There are 4 nested groupings, the coarsest first. Each group lies inside one group of the grouping before and may be the whole of it. The rows also spread widely along 13 directions, which tell nothing about the answers.
In the rows, 128 means zero.
Known rows, each followed by its group in each grouping:
[115 141 139 110 109 104  93 216 131 107 109 109 111 147  99 122 178 102
 137 125  76 146 114 115  84 149 184 141 120  91 133 128 141 149  96 110
  93 148  95 131  97] | desu j_893 sipar modu
[146 133 100 119 115 124 169 103  82 149 129 135 132 124 148  98 108 121
 145 142 125 126 135 146 115 116  90 120 104 155 109 143 178 128 109 139
 129 116 112 171 157] | desu j_893 zof Taf
[142 109 168 160 173  95 124 153 117 122 148 132 109  97 120 152 119 155
 151  69 155  59 109 110  73 141  84 110 180 159  84 119 148  91 136 167
 169 133 113 113 167] | desu j_92 Zas Mavu
[138 115 175 182 131 200 135 141 157 114 153 149  91 129 137  82  86 133
 126 134 188 149 169 155 105 107 132 111 111 163  92 160 106 145 149 160
 119 159 121  73 134] | desu j_92 sir sifab
[161 168 112 113 111 164 144 168 119 149 132 113 107 107 108  71 122  80
 162 140 130 152 121 127 138  89 138 146 120 133 133 156 152 158 151 150
 114 197  98 176 105] | desu j_336 nezev kon
[133  98 168 125 149 126 118 193 162 111 122  90  93 116  73  84 161  99
 136 107 130 175 118 113  94 150 167 134 128  76 123 130  97 102 100 114
 123 174 166 103  71] | desu j_92 Zas soki
[146  81 156 157 138 138 143 165  69  93 169 149  97  92 118  88 108 132
 133 124 153 140 129 150  29 123 107 116 115 134  64 185 162 124  67 121
 129 138 144 102 136] | nogum j_229 fekif rapup
[140  95 183 151 139 152 185 109 136 108 150  98 116  86  74  71 122 133
 142  96 189 180 117 146  82 136  82 112  81 137 113 137  99  81 111 160
 171 137 179 133 149] | nogum j_229 fekif Zonu
[155 115 111  99 137 114  95 153 104 111 110 147  90 168 162  90 129 131
 140 137  94 147 140 128 106 145 135 159 117 131 144 130 150 139  87 121
  96 125 101 136 103] | nogum j_732 Gimup nopes
[101 121 170 112 134 120 180  89 102 100 155 116 132 120 110 103  84 173
 120  99 176 160 124 128  83 158  47 128  61 178 151  82  98  68 116 164
 163  74 171 136 177] | desu j_893 sipar Deso
[121 120  79  80 143 121 136 107 122 143  94 129 124 187 170  99 111 121
 121 156 100 163 156 114 190 151 145 144 137 126 167  96 120 129 119  86
 105 116 172 134  87] | desu j_893 bedi bomul
[135 126 120 149 124 169 107  78 192  83 154 161 216 122 121 169  84 141
 137 115 174 108 161 119 145  82 121 132 141 194 115 104  88 151 109 176
 157  92  87 107 163] | desu j_893 bedi siv
[165 143 153 121 134 170 119 167 152  99 120 117 117 152 105  79 144 122
 144 120 147 148 129 118 110 141 168 140  74 126 105 139 107 159  79 113
 143 117  90 104  94] | nogum j_732 sim Rorez
[ 88 105 118 126 113 160 121 115 115 115 152 144 143 133 162 137  98 155
  90 155 121 144 177 131 137 140 129 154 133 149 155 115 102 126 131 111
  90 108 156  84 141] | nogum j_732 sim zil
[117 136  75  82  84 115 101 114 142 120 114 131 189 146 125 157 136 124
 125 158  85 145 144 128 155 111 142 159 108 141 164 106 125 137 117 124
 104  95  88 147 129] | desu j_663 rer Papo
[ 89 140 133 157  92 113 167 123 104 139 125 139  96 136 131 110 122 103
 140 127 112 151 140 169  92 138  90  89 111 157 139 129 183 142 138 160
 107 169 134 182 192] | desu j_663 tazas tiluk
[ 96 148 123 120 122 123 194 102  75 148 127 128  89 165 156 102 108 138
 133 128 119 138 143 143 129 175  82 110  91 161 150 109 168 132 130 115
 122 123 161 164 179] | nogum j_732 Gimup nopes
[119 107 134 104 120  83 120 158 111 157 100  90  91 128 136 122 168 137
 121 131  77 131 126 129 107 163 118 150 129 105 153 110 137  75 144 133
  97 121 118 137 127] | desu j_92 Zas soki
[ 80 122 136 155 177 132 134  95 153  89 196 153 190  77  94 189  69 137
 138  51 172  86 133  72 141 127  93 128 228 181 150  67  95 120 136 160
 171 169 199 125 185] | nogum j_732 sim zil
[135 170 113 115  96 147 120 172  53 108 160 161 109 136 143 127  89 167
 139 165 150 100 132 146  79 110 104 144  83 181 100 170 177 158 163 130
 125 114  69 104 152] | nogum j_732 Gimup nopes
[149 100 113 112 124  68 101 153 101 141  94 118 114 125 146 125 165 136
 145 129  78 112 117 138  89 133 110 140 141 118 125 136 171  94 114 147
 113 116  85 155 128] | desu j_893 sipar Deso
[177 143 147 122 132 146 149 114 153 148 122 101 104 110 112  64 121  99
 168 103 145 152 121 121 131 113  98 144 104 154 149 113 124 113 138 199
 136 166  90 191 132] | desu j_92 Zas soki
[125 145  77  78  98 140 144 154 102 157 116  94 169 121 117 136 151 121
 116 180 104 127 139 119 168 121 166 148 115 101 115 148 130 126 136  64
 120 105 130 115  85] | desu j_893 bedi siv
[101 163  88 110 123 145 169  77 120 136 127 158 126 201 165 114  62 110
 138 147 144 146 165 127 190 139 112 109 115 183 161  92 148 173 149 115
 125 136 159 151 151] | desu j_92 Zas Mavu
[146 163 139 126 139 160 140 134 143 129 135 125 138 141 131 129 106 145
 140 110 159  93 132 108 151 122 124 134 118 173 109 113 115 148 130 137
 156 100  91 111 147] | desu j_336 nezev kon
[117 118 119 124 141 112 143 109 164  97 133 126 182 132  77 147 124 114
 152  98 152 133 119 118 126 126 119 109 133 134 116 102 119 127  78 118
 180 115 159 136 147] | desu j_336 nezev kon
[163 127 142 121 157 156 137 150 133 160 148  77 163  51 110 156 148 165
 126 106 147  58 121  81 168 116 133 168 177 133  93 133  89  85 161 122
 161 111 110  89 119] | nogum j_229 fekif rapup
[155 109 111 148 171 120  76 126 144  90 136 196 131 155 167 136  61 149
 155 110 167  93 147 117 127  93 111 127 198 189 109 127 138 147 139 169
 144 144 113  93 127] | desu j_893 sipar Deso
[148  90 142 126 127 141 142 111 135 137 117 112 115 135 144  90 129 136
 121 140 132 152 154 143 117 138 116 134  93 132 118 129 114  96  98 132
 121  96 121 113 123] | desu j_92 Zas soki
[103 125 152 130 104 141 133 158 172  90 144  91 166  98  50 131 170  86
 140 103 108 172 120 111 101 140 170 137 111  99 141 106  99 145  65 120
 120 152 136 147 131] | nogum j_229 fekif rapup
[111 114 127 124 140  98 155 121 138 133 117 108 142 122 105 131 143 112
 143  98 117 132 122 116 132 148 117 113 150 118 136 103 134 108 109 125
 144 143 171 157 139] | desu j_893 sipar Deso
[170  98 125 157 189 114 137 102 157 110 126 153 123 131 125 101 107  94
 182  68 149 120 123 110 134 122 111 105 194 151 107 119 150 147  76 153
 165 181 153 167 137] | nogum j_229 fekif rapup
[115 118 131 124 133 136 170  89 104 129 146 120 152 119 141 131 124 139
 119 105 115 113 145 116 120 165  99 131 111 152 129  98 130 119  66 117
 134  83 134 152 174] | nogum j_732 sim Rorez

New rows, each followed by its group in each grouping:
[105 119 113 108 134 122 166 105 117 117 156 105 199 100  95 174 129 138
 125 108 129 102 128  94 145 145 125 134 139 135 113 100 113 116  78  82
 161  83 165 125 154] | nogum j_229 fekif rapup
[140 165 128 109 112 170 140 111 159 100 131 134 153 172 112 104  98 113
 147 133 158 154 144 121 145 121 145 131  61 168 129 107 109 170  95 131
 144 103  91 135 131] | desu j_92 sir sifab
[114 157 131 123 128 131 154 132 131 103 149 143 103 141  92  80  82  72
 169 101 149 181 121 117 107 126 110 117 116 158 164 100 149 160 123 165
 125 208 157 191 139] | desu j_92 Zas soki
[167  92 129 108 172 102 112 154  80 127 147 131 114  76 139 105 103 155
 136 108 141 103 115 103  94 111  88 162 177 141 112 141 136  67 131 153
 137 137 139 125 103] | desu j_893 sipar Deso
[155 137 137 137 116 168 136 149 126 127 133 121 126 122 126 111 123 149
 136 148 158 117 138 140 126 110 135 135 102 150  90 163 124 140 148 126
 139 115  94  88 128] | nogum j_229 fekif rapup
[126 160  69  83  94 133 101 120 143 102 125 148 194 153 109 149  99 127
 141 167 142 144 142 124 168  85 139 151 109 163 149 121 122 153 147 123
 141 114 105 129 116] | desu j_663 tazas tiluk
[142 131 122 110 125 160 148 122 131 129 116 132  84 173 135  53  81 128
 137 167 178 193 152 153 148 119 116 129  78 151 144 140 115 122 179 133
 129 151 160 104  93] | desu j_92 Zas soki
[139 106 111  98 122 111 150 144  99 154 128  93 124  92 105 103 144 110
 134 146 113 147 125 127 118 127 119 144 126 100 127 144 142  83 129 112
 122 148 153 147 103] | desu j_92 Zas soki
[111  93 117 140 168 145 172  60 160 140 109 133 125 172 154  96 102 128
 128 115 153 158 167 133 194 161 114 105 149 140 151  99 102 118 124 105
 150 137 223 118 131] | nogum j_732 sim zil
[108 100 141 113 155  91 137 154 155 103 107  94 127 150  77 128 170 120
 140  93 119 157 108 107 123 181 152 116 135  85 131 102 108 107  85  79
 157 129 199 113 106] | nogum j_229 fekif Zonu
[112 131 118 132 139 125 169 110 153 133 108 128 126 165 119 101 123  95
 148 115 132 157 139 131 155 147 134  95 130 126 133 107 140 149 107 114
 135 154 177 150 133] | desu j_893 zof Taf
[140  74 109 121 103 142 136  99 141 125 145 107 184  49  90 104 133 105
 131 150 129 182 142 146 106  82 107 152 129 113 140 144 107  77 109 165
 119 147 143 161 118] | desu j_893 bedi bomul
[152  99 129 142 159 117 128 121 134 151 114 130 104 135 153 120 112 155
 137 126 155  99 143 136 140 126 100 120 162 149 104 136 132  91 172 144
 149 129 135  93 130] | desu j_92 Zas soki
[ 91 124 140 128 118  98 153  94 147 103  92 139 105 212 140  94 123 113
 140 113 111 189 144 152 112 177 109  96  78 148 169  79 138 142  82 141
 118 112 151 167 165] | desu j_893 sipar modu
[ 91 146 128 124 140 147 128 133 137  79 165 153 158 150 105 157  89 144
 130 109 158 122 143 101 130 143 134 131 130 164 134  97 108 159 109 106
 148 122 159  94 147] | nogum j_732 Gimup nopes
[144 136  92 108 108 124 121  86 163 113 119 133 190 148 104 149 107 137
 158 146 163 127 136 137 153  94 109 131 100 167 128 116 123 125 146 150
 172  96  97 129 143] | desu j_92 Zas soki
[132 149 112 143 122 151 166 113 106 116 171 157 155 118 112 130  81  93
 160 118 161 109 138 122 111 103 111  97 129 174  89 138 173 176  94 133
 150 152 118 160 165] | desu j_92 Zas Mavu
[148 112 142 159 115 144 153 137 169 128 117  90 152  89  60 106 187  89
 166 112 135 144 119 148 101 123 144 102 111  92  91 161 136 129  91 132
 162 165 119 151 130] | nogum j_732 sim Rorez
[123 164 136 130 130 165 165 147 156 128 156 101 167  81  57 127 116 114
 151 110 182 126 114 105 149 101 133 123 137 135 113 127 105 130 167 139
 169 172 156 122 126] | desu j_893 zof Taf
[142 117 141 171 128 138 105 115 156  92 158 162 169  91 117 155 101 131
 155  92 156  95 136 130  82  87  98 120 162 185 100 124 134 139 111 204
 147 134  72 138 180] | desu j_893 bedi siv
[179 133 140 133 132 169 113 128 141 108 138 148 131 124 135  87  85 146
 149 132 182 131 140 133 117  83 111 144 104 180 105 150 114 133 137 178
 147 120  77 109 117] | desu j_893 sipar Deso
[153 141 134 126 119 148 148 140 113 159 122 110 121 116 149 108 143 130
 130 131 110 105 139 125 128 128 130 137 114 136 102 137 144 132 111 134
 111 107  77 138 138] | desu j_893 zof Taf
[182  87 156 160 159 150 156 160 105 145 133 116  88  80 127  65 138 113
 144 113 150 124 128 140  79 117 120 111 144 113  56 186 150 106  93 135
 139 158 132 122 102] | desu j_893 bedi siv
[142 131 128  99 117 152 108 180 120 153 124  99 101 119 138 103 138 133
 113 161 110 139 145 116 141 126 157 171 128 113 142 139 108 110 169 119
  87 142 106 100  79] | desu j_92 Zas Mavu
[187 162 123 127  92 172 116 150 107 143 148 125 125  82 137 101 122 117
 160 140 122 110 126 129 114  76 119 169 114 171 119 163 158 154 150 192
 102 154  17 173 145] | nogum j_229 fekif Zonu
[150 118 137 114 132 102 124 133 173 137  86  82 142 125  93 114 174 131
 154 113 126 140 111 128 137 131 127 135 121 110 136 117 108  85 143 153
 159 125 116 142 113] | desu j_893 sipar modu
[135 100 118 130 124 126 121 132 118 133 133 140 117 105 140 108 112 129
 126 135 120 145 144 146 113 109 106 139 147 145 138 142 137 105 148 159
 104 156 129 133 130] | desu j_663 rer Papo
[167 143 124  96 152 125 136 151 100 113 130 131 121 140 120  88 106 129
 155 115 153 124 112 103 115 123 121 135 109 147 103 135 143 132  96 120
 157 119 120 136  98] | desu j_893 sipar Deso
[ 75 102 100 135 119 126 143  66 176  99 145 132 225 123  91 198 123 143
 127 122 145 123 157 128 160 130 117 116 145 143 141  92  99 119 112 109
 165 100 182 110 175] | nogum j_732 Gimup nopes
[ 80  69 156 166 109 141 117 155 191 108 109 107 150 141  98 149 170 150
  97 156 142 160 165 167 116 141 174 100 123  85  98 153  79 101 135  90
 127 108 176  22 112] | desu j_893 sipar modu
[125 166  95  99 124 121 162 120  65 119 164 157 123 131 119 107  53 114
 159 135 163 134 121 120 116 110  76 123 118 184 139 124 178 141 160 146
 147 164 145 174 150] | desu j_92 Zas Mavu
[120 130 147 140 146 150 136 116 136 107 143 149 148 156 148 145  89 177
 115 117 171  95 152 119 128 139 117 117 117 176  93 109 104 132 117 122
 153  63 124  61 158] | desu j_893 zof Taf
[ 97 171 107  44 118  88 186 176  12 148 169  77 134  57  70 121 111 154
 122 139 133 132  77  95 101 141  72 168 104 122 153 120 146  49 195 105
 148 133 194 156 122] | desu j_893 zof Taf
[111 155 101 118  96 115 126 119 120 129 116 145 152 164 148 157 123 131
 131 138 104 106 146 134 138 129 124 122 114 170 131 112 157 158 116 128
 120  95  83 147 169] | desu j_663 tazas tiluk
[125 108 117 154 152  97 159 111  92 143 126 152 130 138 157 151 107 163
 136 121 150  70 136 146 113 137  82  85 158 160  70 141 175 111 135 119
 163  96 144  99 178] | desu j_893 zof Taf
[158 130 107 138 113 192 116 112 174 114 136 152 163 131 134  96  93  96
 147 152 156 156 169 133 164  69 157 137 129 156 121 150 113 176 118 151
 113 159 100 125 103] | desu j_893 sipar Deso
[134 141 148 138 157 176 153 162 116 148 158 114 124  92 127 118 103 143
 120 120 171  95 142  98 156 116 140 134 168 142  92 149 107 121 171 115
 139 155 155  78 107] | desu j_893 sipar modu
[167 148  94  71 153  94 117 174 111 141  88 107 121 159 122 108 151 130
 153 133 111 114 103  98 152 139 154 148 132 105 113 127 146 121 122  85
 147 114 117 125  69] | desu j_893 zof Taf
[116 102 112 110 137 133 158 112  74 142 152 126 108  94 142  98  89 160
 117 148 148 149 147 140 129 129  71 153 137 145 156 138 129  71 182 134
 122 149 194 123 133] | nogum j_732 Gimup nopes
[129 136 100  73 142 104 122 125 124  99 110 128 133 181 117 110 122 134
 146 128 122 160 125 111 141 156 128 150  98 132 164  96 124 128  97  97
 145 108 153 139 104] | nogum j_732 Gimup nopes
[116 129 129  94 150 122 141 131 103 123 131 124 106 147 145  98  98 141
 119 118 125 151 132 103 129 157 111 148 126 148 161  87 113 107 123 126
 117 117 160 134 118] | desu j_893 bedi bomul
[163 123 129 104 104 139 145 121 116 143 141  94 153  80 110 108 143 115
 138 129 115 129 128 120 105 112 110 159  90 135 122 129 131 101  90 155
 124 106  75 170 137] | desu j_92 Zas soki
[ 99 130 141 103 118 154 178 143 120 148 153  62 155  67  76 129 165 124
 112 121 114 142 130 101 142 156 139 156 113  94 145 115  93  92 115  90
 125 133 176 136 124] | nogum j_732 Gimup nopes
[152 119 156 123 154 142 128 145 131 108 163 107 141  67  89 119 128 143
 145  86 153 117 115  96 100 123 107 162 141 140 127 119 101  93 113 159
 153 142 126 133 130] | nogum j_732 Gimup nopes
[124 138 105  99 158 108 153 164 101 134 126 112 137 128 103 132 132 119
 139 115 132 108 111  95 142 147 142 119 161 110 102 127 142 121 121  73
 158 139 179 120  95] | desu j_893 bedi siv
[167 153 121 104  99 101  89 200  96 139 127 110 129  80 105 138 165 134
 151 125  91  90  93 122  78 100 125 165 128 133 113 155 167 114 151 166
 117 138  25 155 127] | desu j_663 rer Papo
[ 83  87 136 145 115 119 142 117 171 133 108  93 155 129 108 161 186 134
 114 126  95 137 155 143 137 169 146 117 132  94 138 110 104 105 102  97
 120 109 163 106 152] | nogum j_732 Gimup nopes
[174 120 141 136 119 145  97 140 126  96 130 159 106 156 141  94  87 163
 146 153 184 132 141 161  75  97 103 130  73 180  88 161 135 127 141 168
 145  95  61  80 128] | desu j_92 Zas soki
[137 124  73  99 117  99 120 117  76 101 143 164 144 124 128 108  98 101
 161 136 105 151 125 133  88 113  95 144 130 150 151 131 187 143  90 145
 121 158 120 199 141] | nogum j_732 sim Rorez
[126  84 102 127 143  92 150 117  79 123 125 139 125 127 128 117 121 148
 137 139 140 129 129 156  92 144  86 108 133 125 103 155 168  90 122 104
 159 122 180 118 138] | nogum j_732 sim Rorez
[133 160 119  92 144 112 129 129 117 131 115 108 146 151 128 150 132 177
 138 110 135  85 114  98 155 158 111 151 117 157 137  93 116 108 153 118
 172  75 108 115 141] | nogum j_732 sim zil
[160  92  97 113 133 108 113 122 107 137 126 119 150  82 126 119 142 131
 145 130 110 121 125 130 113 109 103 158 158 121 130 146 146  88 123 145
 134 138 119 155 122] | nogum j_732 sim zil
[168 142 124 116 124 156  86 137 195  81 127 138 170 135  84 107 108 118
 167 125 176 157 127 119 135  75 148 148 108 154 129 129  92 148 129 172
 157 142  85 119  93] | desu j_893 sipar Deso
[122 133 134 143  76 153 138 159 135 130 138 112 123  91  85 103 140  98
 146 159 133 168 134 169  91  94 131 125  95 122 123 168 144 126 167 161
 109 183 104 142 136] | desu j_92 sir sifab
[157 156 119  96 145 107 151 129  70 127 124 139  70 155 150  63  89 124
 165 111 128 149 108 120 113 143  79 144 106 174 157 112 170 135 131 158
 129 152 121 192 139] | nogum j_229 fekif rapup
[119 123 115 144 124  82 123 132 135 112 108 152 122 158 113 137 125 128
 158 115 132 127 117 159  99 127 100  91 133 152 118 131 170 129 146 151
 152 146 125 137 159] | desu j_663 rer Papo
[138  78  99 124 159  71  83 120 148 115 114 138 176 115 129 176 130 156
 142 112 127  89 128 117 130 110 110 137 205 133 118 119 127  79 139 146
 159 115 135 107 128] | desu j_893 sipar modu
